All groups share one centre, and each spreads out both ways along 10 directions, with some noise.
(in the rows, 128 means zero)
Known rows, each followed by its group:
[107 137 132 129 163 132 169 103 136 115 126 117  59  96 138]
(2)
[128 159 114 156 175 151 149 128 116  89 107 141  98 110 101]
(6)
[111 153  97  93  95 149 113  93 140 133 191 155 130 124 150]
(1)
[ 88 104  99 126 103 115  88 207 103 130 158 110 116 104 161]
(5)
[ 97 171 122 128 113  62 105 193 134 151 143  90 179 107  95]
(1)
[115 214 134 126 143 124 132 117  63 137 137  85 139 112  85]
(3)
[138 121 152  98 126  98 145 105 125 152 157 133 150 114 106]
(7)
[163 129 131 164 130 148 161  44  91 150 128  91  96 140 118]
(5)
[ 86 122 149 126 163  96 121 106 138 166 186 136 113 112 129]
(2)
[ 67 136 119 130 118  74 115 152  98 163 182  69 103 116 116]
(4)
[188  89  92 199 157 102 114 173 181 121  96 138 123 144 171]
(1)
[117  81 112 112  69  95 116 145  79 143 145 116 146 149 166]
(7)
[104 129  94 120 139 123 112 171  89  76 125 171 140 159 129]
(4)
[ 50 113 129 136 159  97 146 154 128  87  94 156 125 135 118]
(4)
[129 121 140  69  99 119 116 167 178 116 110 151 126 154 185]
(6)
[104 122 137 148 134 126 139  91 101 128 110 134 150 150 113]
(4)
[179 125 172 100 112 128 128 129 100 154 137 144  77 167 185]
(6)
[161  87 106  92 176 113 101 153 172 133 175  63 109 111 108]
(7)
[132 137 127 134 184 100 120  62 111 168 183  92 148 131 112]
(2)
[155 110 169  87 145 104 122 124 163 178 186 105 142  83  89]
(3)
[147 142 127 135  45 140 104 185 107 127 100 174 132 170 185]
(7)
[139 115 133 125 192 140 135 136 115  98 118 123 137 108  61]
(0)
[ 83 148 107 121 104 100  82 169 129 140 173 128 155 150 113]
(2)
[151 124 128 129 158 197 104 134  74 108 175 192  64 136 137]
(5)
[187  55 132 116 142 126 134 110 138 134 150 138 127 145 115]
(3)
[145 132 192 109 164  79 161 142 132 145  86  91 112 128 117]
(1)
[185 149 161 106 163 103 134 119 108 168 167 104 137  87 104]
(3)
[ 68 135 130  89 103 106 122 137  96 120 154 165 128 148 150]
(7)
[ 82 171 126 146 165  96 142 133 150 105  94 155 159 122 117]
(0)
[ 80 202 114 135 149 150 104 146 150 118 166 152  87 113 118]
(7)
[151 185 104  85 148  90 102 189 147 115 133  76 168 123 102]
(5)
[123  58 161 106 196  87 160  87 173 126 114 161 171 113 123]
(3)
[105  92 155 172 178  95 136 144 134 131  98 152 118 124 143]
(6)
[ 68 200 134  94 142 150  93 164 149 101 120 141 156 119 118]
(3)
[141 102 182 107 101  95 132 169  88 161 137  88 118 133  75]
(7)
[114  84 146 113 144  96 140 116 163 138 138 144 158 118 108]
(3)
[127 102 135  59 120  94 134 115 135 136 166 142 149 129 149]
(7)
[199  78 136 139 106 138 123 151 111 130 112 174 166 127 143]
(2)
[124 157  96 126 122 126  75 164 156 126 109  72 161 156 157]
(2)
[115 124 167  98 144 134 115 197  82  97 100 126  80 180 103]
(7)
[182 123  87 126 133 139 122 140 119 105 110  61 147 137  96]
(2)
[ 98 133 169 103 162 122 121 171 152  91  93 214 162 155 105]
(0)
[ 93  79 105 144 109 124  98 101  77 145 137 101 190 151 129]
(4)
[175 137 116 137 164 166 105 126 195 128 157 188 125  98 155]
(0)
[ 76 187 137 108 116  89 128 159 135 126 113  68 130 154  72]
(5)
[139  89  93 127 105 156 108 153 184 102 123 154  85 156 184]
(1)
[205 162 137  94 122 123 156 116 129 121 101  92 138 139 113]
(0)
[ 58 110 117 107 141 103 128 151 168  90 106 173 181 128 121]
(6)
[159  89 140 134 129 179 135 106 173 117 106 165  89 128 171]
(5)
[120 125  47 131 148 132 113 114 146 103 136  59 126 120 169]
(7)
[121 154 148 117 107 123 128 138  62 128 130 114 122 167  83]
(4)
[ 85  76  84 158 128  80 135  95  89 136 170 119 121 153 135]
(1)
[136 147  89  90 172  74 133 176  90  77 141 120 134 156  93]
(4)
[ 90 143 116 119 169 104 106 157 117 138 173  83 104  99 116]
(5)
[ 96 142 161 103 171 115 150 108  71 127 113  67 144 103  70]
(1)
[167 131  89 120 127 151 136 123 122 117 207 160  92  89  91]
(6)
[131  68 165  74 165 134 132 153 166  94  79 136 131 145 135]
(0)
[ 78 167 111 123 113 142 117 157 172  93  85 134 121 145 159]
(3)
[114  70 118 100 165 160 115 176 150  75  93 105 111 120 113]
(0)
[169 164 128 147 101 114 137 145  61 132 140 181 118 156 139]
(3)
[102 130  76 147 130 137 115 122 103 109 138 116 113 139 159]
(6)
[118 108 140 173 171  93 135 178  96  96  61 151 139 163 119]
(1)
[110 123  97 123 153 122 122 120 104 110 131  90 178 112  85]
(1)
[109  82 135 117 134  96 121 136  96 131 161 164 149 140 112]
(7)
[112 108 176  41 129  93 156 114 156 142 143 109 135 110 117]
(6)
[151  93  97  98 116 116 164 153 117  89 120  98 141  93  79]
(0)
[ 66 154 123  94 105 105 146 176 106  96 133 102  89 134  69]
(2)
[128 153 170 110 163 109 176 125  85 101  96 132 105 155  66]
(4)
[124 146 123 141 122  92 142  95  89 130 109 162 198 145 153]
(2)
[148 139 103 116 170 121 105 178  46  91 128 118 168 137  96]
(3)
[130 155 104 133 107 125 119 139 141 121 143 151 172 122  99]
(7)
[157 131 149  92 125 130 147 130 105 137 181 142  95 110  83]
(6)
[116  97 125  95 159 117 117 205 105  79  74  66  99 150 143]
(3)
[113 126  49 135 155 137 129 109 143  79 145 129 175 101  83]
(6)
[ 99  76  94 134 116 119 121 142  82 124 175 115 116 106 104]
(0)
[163 137 102 132 137 130 111 101 104 139 163 131 147 138 148]
(4)
[168 124 158 122 171 132 154  77  76 138 142 141 112 125 127]
(5)
[203 126 131  94 123 142 116 143 160 133 149  80 135 143  37]
(5)
[ 71 149 134 149 155  97 117 128 109 121 108 146 157 168 126]
(0)
[139 125 116 112 106 105 143 144 122 122 154 146 144 117  87]
(2)
[124 107  79 118 121 169 119  68 121 134 191 105  99 114 145]
(1)
[154 102 112 102 151 172 135  81 125 103 132 116 123 127 120]
(1)
[160 175 164  76 156 135 130 155  59 106 107 105 136 146  77]
(3)
[183  97 105 107 151 155 136 125 127  94 109  96 128 126 114]
(0)
[ 89  99 111  98  76  87 133 190  77 111 125  66 136 137  73]
(0)
[140 119  76 119  97 133 102 135 101 125 154  87 123 154 154]
(6)
[179 103  96 125 169 120 119 105 132 122 141  92 175 136  86]
(2)
[150 132 149 117 191 124 141  98  69 136 158 135 108 111 131]
(5)
[ 86 178 135 129 163 134  88 119 106 135 129  99 113 175 153]
(2)
[130  97 147 177 129 152 144  80 154 172 127  76 100  79 107]
(4)
[163 127 121 135 142  87 145 108 155 141 143 106 168 130  52]
(4)
[146  70 196  93 113 133 158 134 120 129  92 155 106 136 141]
(5)
[116  72 141 124 159  82 135 107  96 144 170 161 166 124 100]
(4)
[168 129  57 182 120 135  93 136 108 126 172 154 151 142 129]
(1)
[128  94 149 119 123 139 111 137 185 151 178 159 102 120  93]
(5)
[191 175 140 115 122 148 129 119 109 148 141  85  92 128 125]
(6)

New rows. What belongs after each?
[155  88 162 158 126  99 102 209 134 148 116 154 116 151 137]
(6)
[ 90 102 163 109 154 149  95 150  93 114 105 124 100 190 142]
(0)
[108 157 180 101 168  73 169 129 167 144 131 124  84 106 121]
(4)
[114 170 137 144 145  96 141  92 149 154 160 165 123 129 137]
(4)
[132 198  55 162 122 134  96 133 117 120 156  89 136 140 123]
(5)
[161  85 103 119 112 157 105 179 129 102 104  84 144 124 100]
(4)
[107 115 103  90 176  86 123 134  44 110 146  82 127 143 153]
(4)
[173  87 129 146 127 142  91 153 104 132  99 125 173 154 153]
(2)
[148  80 138 142 103 140 109 116 156 175 156 108 146  95 122]
(4)
[165 151 110 127 173 125 131 109  57 124 148  96 126 119 128]
(5)
[127 122 152 143 157 118 138 140 136 126 127 179 113 122 131]
(6)
[158 190 153  78 122 136 130  85 121 142 106  76 164 152 126]
(6)
[ 94 160 139 130 155  92 144  86 137 161 132  79 121 105 163]
(2)
[151 127 109  95 188 142 129 126 167  71 120 141 134 155  78]
(2)
[ 95 192  89  90 100 100 130 105 153 129 147  94 149 133 156]
(1)
[ 77 133 171 141 156  80 157 147  96 142  86  49  58 130 142]
(1)
[ 89  99  87 175 127  72 109 168 137 147 147  86 125 121 138]
(1)
[ 96 184 113 138 132 125 142 119 201 110 100 157 171 100 125]
(7)
[119 168 152 101 142 101 143 127 208 123  97 123 145 141 113]
(5)
[116 152 157  99 112  90 144 122 114 142 170 208 152 134 104]
(2)
[134 129 140 113 133 110 119 132  84 151 171 103 160 105  64]
(1)
[126 187 181 128 142 129 161  63 119 155 135 144  84 148 116]
(5)
[147 139  90  94 103 148 120 154 133  98 129 101  93 140 150]
(6)
[ 91 172 140 124  88 155 136 154 125 108  71  91  70 162 150]
(5)
[128 125 152 144 169 113 175 140 163 108 114 153  88 100  62]
(4)
[ 80 158 108 112 158 147  96 180 117  74 141 175 110 164  99]
(7)
[179 111 128 113 135  94 147 101 104 139 147 115 144 152 102]
(1)
[130 106 125 144 115 146  97 165 126 128 159 198 118 135 136]
(1)
[177 125 137 117  95 101 140 165  84 116 119 167 156 169  93]
(3)
[162 115 164 116 145 101 178  94 117 131  73 117 154 113 146]
(2)
[111 159 173  70 143  86 150 135 166 138 105  73 120 125 117]
(2)
[150  68 152 115 115  91 141 101 172 169 173 147 155 117  88]
(3)
[176  90 125 101 128 143 128 122 189 103 112 167 154 158 121]
(3)
[148 111 127 134  89  94 118 205  59 130 145 140  98 157 133]
(3)
[217 148 195  59 130 111 156 142 165 135  98 128 123 151 118]
(1)
[ 79 181 128 131 140 126 131 122  96 125 123 114  76 140 173]
(4)
[ 95 116 141 149 190  85 162 113 120  93  62 171 152 157 147]
(1)
[ 83 160  68 166 135 113 109 122 117 104 147 179 155 161 145]
(4)
[119 112  91  80 140 117 138 108 141  86  94  77 183 145 116]
(6)
[104  87 139 107 194 147 118  69 132 124 164 144 153 119  90]
(3)
[ 96 113 121 112 110 124 121 141 140 104  99 162 125 168 195]
(0)
[122  92 132  79  90  89 138 186  94 113 118  62 142 138  62]
(0)
[231 157 109 105 153 178 125 116 129  94 114  94 131 163  64]
(5)
[136 192  92  80 108 135 138  71 101 116 155 103 152 149 122]
(1)
[187 126 141 152 210 128 168 112 111 102  64  63 130 118  61]
(6)
[137 101 119 147 135 151 129 125 111  91 104 183 164 151  97]
(4)
[ 57  94 150 105 161 146 128 132 106  98 114 140 136 109  99]
(1)
[118 108 143 131 151  74 141  93 155 180 173  72 137  93  91]
(5)
[ 97 154 169 113 156  87 139 156  67 136 128 132 118 115 128]
(3)
[137 123 152  80  95 101 131 151 182 149 109  79 110 133 180]
(0)
[160 186  67 106 133  91 102 140  84 125 185  94 147 164 128]
(4)
[165 159 194 105 145 140 110 130 137 158 156 193 116 147 129]
(0)
[132  78 118  97 160 122 185 109 144  76  81 136 130 100 141]
(0)
[ 70  97 134 129 125 110 104 173 110 130 150 128 115 133 112]
(2)
[171  75 101 122 183 152 164 131 172  67  62  68 101 101 114]
(2)
[150 101  83 129 105 169 106 125 103  89 149 193 129 180 131]
(1)
[ 98 155  72 113 124 127  91 174 137  80 135 127 158 171  87]
(2)
[ 76 124 104 166 130 147 129 150  98  82  99 168 126 152 102]
(4)
[152 139 110 106  73 130 136 194 147 105 107 116 117 113 117]
(2)
[ 95 164 168 119 143 107 148 113  86 142 132 137 105 132 132]
(1)
[132 121  88 162 124 140 123  97  61 123 157 120 125 155  98]
(3)
[122 139  88 133 127  89 153 120 100  91  86 115 187 158 109]
(0)
[113 158 128 108 146  72 129 144 147 136 132  95 165 123 106]
(5)
[175 110 166  86 140 107 145  98  94 149 147 114 151 141  90]
(6)
[144 192 120  52 117 139 134 105 142 114 152 134 128 134 144]
(7)
[131 140 108 129 216 153 147  71 135  91 139 127  87 136 110]
(2)
[150 144 139 121  69 106 146 133  87 118  85 160 178 182 121]
(5)
[107 152 128 149 171 103 146 111 126 118  93 118 130 126 154]
(1)
[131 103 111 167 180 177 106 158 128  86  88 142 134 110 122]
(1)
[147 114 130 120 115  94 119 116  95 147 166 142 190 159  69]
(4)
[146 120 149  60 154 115 159 112 157  99  87 108 158 135 108]
(6)
[170 128 148  73 145 139 119 146 174 110 112 135 162 137 101]
(3)
[146  98 100 120 110 112 108 176 164 142 151  60 101 104 135]
(6)
[141 166 155 110 121  93 131 166  78 136 140 156 155 128  99]
(3)
[113  91 125 122 107  80 129 197 137 125 109 108 113 134 146]
(3)
[150 157 109  91 120 122 137 106 153 109 125 147 152 157 146]
(1)
[127 132 151  73 113 177 132 111 143 116 135 142  74 135 154]
(1)
[ 43 164 102 116 175 129 125 110 113 100 159 137  97 126 133]
(7)
[182 146 145 122 143 122 139  93 174 150 137 139 140 121 132]
(4)
[130 181 140 134 170 134 143  61 115 135 102  97 154 129 128]
(6)
[138 140 210  87 160  95 162 132 139 147 104 105 134 110  66]
(6)
[187 111 126 109 149 107 125 139 142 139 146 107 158 107 105]
(3)
[190 113  86 117 120 154 142  97 157 108 127 154 123 120 193]
(0)
[118 152  89 115  93 113 149  59 117 139 142 120 157 114 196]
(7)
[102 106 106 165 179 145 119 116 113 105  76  75 113 136 172]
(2)
[172 141 111 182 111 166 121  98 115 152 173 153 114 117  95]
(4)
[157 121 125 136 124  86 132  89 147 160 148 103 197 144  67]
(4)
[142 163 168  84 144 111 133 122 134 147 142 107 168 105  69]
(3)
[135 125 124 116 128 146 104 126 146 155 147  97 100  98 207]
(4)
[ 91 165 155 132 108  85 125 141  70 160 159 116 124 144  90]
(0)
[208  89 181  75 160 114 154 162 148 132 154 150 108  92  76]
(4)
[173 145 214 109 151 120 155 190 149 138  86 108  50 113 109]
(6)
[142 162 119 125 175 134 150 122 191  87  71 143 144 112 147]
(0)
[117 110  71 161 112 134 120 121 167 114 122 114 129 139 150]
(3)
[121 138  96 127 159 126 127 169 145 107 133  92  71  92 155]
(4)
[156 111  94 120 116 123 176  87  96 109 132 134 120 106 149]
(0)
[176 178 100 131 109 151 115 166 102 125 156  78  75 125  96]
(4)
[133  68 125 111 152 164 125 141  93  91 147 184 112 124 105]
(0)
[147 119 145 127 158  72 128 144 101 145 144 119 204 107  53]
(1)
[114 103 144 155 157 154 108 184 127 105  97 165 114 121 127]
(1)
[124 160 120 139 130 102 106 147  83 146 171 133 181 109  75]
(1)
[149 170 142 101 126 144 128  89  97 125 108 145 138 179 175]
(6)
[173 102 111 100 136 121 120 123 158 110  82 100 162 168 184]
(6)
[153 146  97 129 201 148  98 132 176 119 182 122  99 107 104]
(7)
